There are 3 ways to turn a row about zero (a turn may also mirror it). The second row of each pair is the first, turned, with some noise. The first 33 pairs use one turn. New pairs use 3 turns, one after the other, and a turn may come again.
In the rows, 128 means zero.
Known pairs, each followed by its turns in order:
[114 130 175 128  86 134 182 156  82 142]
[107  90 163 122  84  95  88 118  97  83]	C

[ 98 134 133 150 177 118 156 117 194 105]
[117  98 124 120 110  74 165  75 116  88]	S

[133 115 134 170  50 140 128 128 102 115]
[ 53  87 100 132 141 102 130 118 132 112]	Z

[121 139 126 131 164 129 146 198 203  68]
[ 43  93  74 142 132 171 115 128 158 166]	C

[151 149 128 158 180 152 122 150 111 107]
[140  89 134 102 169 137 135 110  89 138]	S

[118 136 157 137 131 115  76 110 115 113]
[108 149 149 167 140 116 163 123 137 151]	Z

[134 133 167 123  94  60  91  83 147 123]
[141 148 177 191 106 111 173 144 163 133]	C

[181 101 105  79 136 142 101 135 114  79]
[173  81 151 172 145 107 111 168 158 123]	Z

[118 121 163 206 181 126 126 126 111 109]
[138  72 172 130 130 120 136  71  98 161]	S

[ 78 206 119 202 156 123 129 136 154 112]
[152  99 127  98  84 109 197 101  55 138]	S

[ 96 135 149 188 124 130 113  98 164 121]
[ 98 171 118 145 145 105 135 172 161 102]	C

[128 134 125 130 123 126 127 122  89 110]
[132 119 141 100 117 100 138 129 127 137]	C

[142  76 131  99 126 121  68 155 129  96]
[161 117  85 144  92 126 148  94 171 156]	C

[129 122  86 175 134 206 125 109 127 112]
[100  64 192 102 115 146 121  99 142 124]	Z

[103 114 171 137 133  92 126 114 147 131]
[113 127 135 160 111 131 158 148 147  93]	C

[121 130 120 206 125 123 127 180 126 102]
[ 86 141 108  88  92 127  92 170 163 138]	C

[125 160 177 119 152 124 106 149 134 144]
[149 161 133 129 153 130 173 131  95 143]	Z

[107 105 107 135 124  50 132 136 111 177]
[100 184  81 106 112 131 112 171 159 143]	Z

[147  54 156 150 135 118 132 120 140 112]
[133  95 151 168 146 101  92 101 167 134]	S

[139 101 130  89 129 140 146 119 157 116]
[123 121 100 166 134 133 138 101  99 135]	C

[126 142  98 149 127 124 140 141 142 128]
[120 126 129 106 143 149  99 118 135 130]	Z

[129 113 142  88 137 143 131 152 169 122]
[117 100  94 166 136 151 120 101 126 130]	C

[120 115  90 133 156 125 100  84  95 104]
[150 152 116  88 145 109 185 126 132 142]	C

[149 134 126 118 111 135 111 130 136 112]
[126 113 136 153 150 124 119 138 121 118]	Z

[163 127 118 140 141 156 132  72 137 148]
[129 129 106  94 124 107  71 108 118 142]	S

[172 138  98 128 127 104 155 118 101 193]
[148 126 141  84 100 164  72 148 134 103]	S

[110 159 122 118 121 119 139 184 138 138]
[144 128 117 134 122 162 173 145 118  94]	S

[159 149 139 131 132 120 152 171 165 145]
[170 127 119 131 134 138 130 117 113  71]	S

[120  88 141  68 150 146 158 100 131 155]
[172 131 123 131  56 114 130 150 108 111]	Z

[127 165 117 106 137 120 129 162 176 167]
[150 154 127 109 153 169 107 150  78 134]	Z

[140 127 120 110 137 115 136 175 140 129]
[159 122 103 117 154 145 118 151 123 138]	Z

[173 163 124 128 132 200 162 157 124 137]
[171 135  76  91 173 166 123 102 115 124]	S

[ 82 121 119 133 126 112 148  99 126 136]
[108 130 138 116  78 120 145 116 151 140]	S

New pairs, each followed by its turns in order:
[ 85 140  50 110 120 106 128 130 143 121]
[112  91  94  95 120 132 187 168 123 118]	C C C

[147 107 171  80 204 173 206 111 133 126]
[194 160 199 108  65 133 100 172 120  87]	Z C C

[128 164 122 126 120 130 190 134 200 106]
[172 184 123  98 136 128 102 177 155  91]	Z C Z

[ 86 101 146 107 115 167 127 128 126 131]
[113 137 126 161 163  78 127 121 118 111]	Z C Z

[105 143 136  96 131 141 140 111 153 163]
[147 183 134 135 111 127 136 114 117 131]	S C Z

[123 135 112 119 163 119 112 106 137  91]
[140  99 148 118 112  96 132 111 134 155]	C C Z

[153 103 162 134  93 131 142 132 142  92]
[132 143  91 147  97 163 124 165 137 114]	Z S Z

[122 140 170  74 194 126 139 121 139 136]
[190 136 121 164 145 129 123 103 178 149]	Z Z Z

[116  73 128 130 133  64 118 151 185 121]
[124 148 133 172  71 133 137 196 103 123]	S S C

[ 70 124 115 166 127 138 198 135 122 158]
[ 85 180 168 106 153  89 138  99 165 133]	S C Z

[126 126 156  82 138 178 140 126 127 133]
[ 85 140 117 130 106 167 155 114 139 158]	Z Z C

[133 132 139 133 141 138 135 126  87 116]
[152 122 110 111 136 111 139 151 111 134]	Z Z S

[206 124 145  92 128 139  97 135 135 141]
[143 167 118 127 100 147  98  62 135 112]	Z C C

[134 135 134 125 114 115 153 151 110 109]
[110 139 138 145 124 100 137 140 132 150]	C C C

[125 182  99 138 158 132 136 142 133 143]
[129 123 157 117  89 126 122  92 138 162]	C S Z

[134 144 112 175 181 141  81 109 149  72]
[123 121 105 128 175  82 174 145 193 155]	C S S

[140 120 106 206 128 145 141 119 136 159]
[ 70 161 149 110 169 152 147 131 116 111]	Z S C

[148 100 120 121 117 107 102 148 116  78]
[135 109 151 117 152  83 112 164 151 130]	C C C

[139 128 126 139 134 144 121 103  86 144]
[ 97 113 105 132 110 133 141  96 130 127]	Z C Z

[120 112 152 132 120 112 131 122 148  92]
[121 154 121 131 117 131 171 124 111 138]	C C S

[ 94 127 128 140 123 108  76 134  68 129]
[112 147 132  94 119 170 142 145 193 119]	S Z S

[114 142 124 133 139 149 160 125 139 122]
[113 127 142 145 141 148 138 105 145 140]	S S C

[137 135 159 153 126 132 126 138 113 106]
[128 141 135 155 146 109 120 119 128 159]	Z Z C

[154  94  97 139 131 138 155  83  75 129]
[188 108 170 126 106  96 162 118 112 113]	Z S S

[101 175 117 121 126 106 125 103  69 146]
[157 115 169  81  82 133 153 115 115 131]	S Z C

[130 153  50 182 139 145 104 142  50  88]
[ 52  90 123  87 174  96 119 101 190 167]	C S C

[110 107 122 141 119 164 121 134 149  86]
[ 78 141 142 142 111 159 128 149 125 127]	Z S Z

[130 126 138 127 185 121 125 155 109 187]
[171  94 132  92 104 142 149 128 120 178]	Z Z C

[151 128 122 149 109  78 168 152 205 121]
[ 63 162 136 119  88 181 130 109 167 145]	C Z S

[152 107 135 140 130 147 173 105 147 135]
[105 112 134 137 162 144 164  92 126 138]	S Z Z

[103 153 116 144 153 131 206 110  81 145]
[155 136 162 114 100 128  81  51 125 138]	Z C S

[164  79 104 152 123 114 143 153 130 137]
[123  69 160 146 124 105 116 132 118 133]	S S S

[ 67 158 167 129 100 119  76 124 114 112]
[154 138 154 165 124  71  93  86 115 110]	Z S C

[121 180 164  93 141 106 122 153 128 190]
[ 87 150 141 178 169 160  87 106 159 120]	Z C S

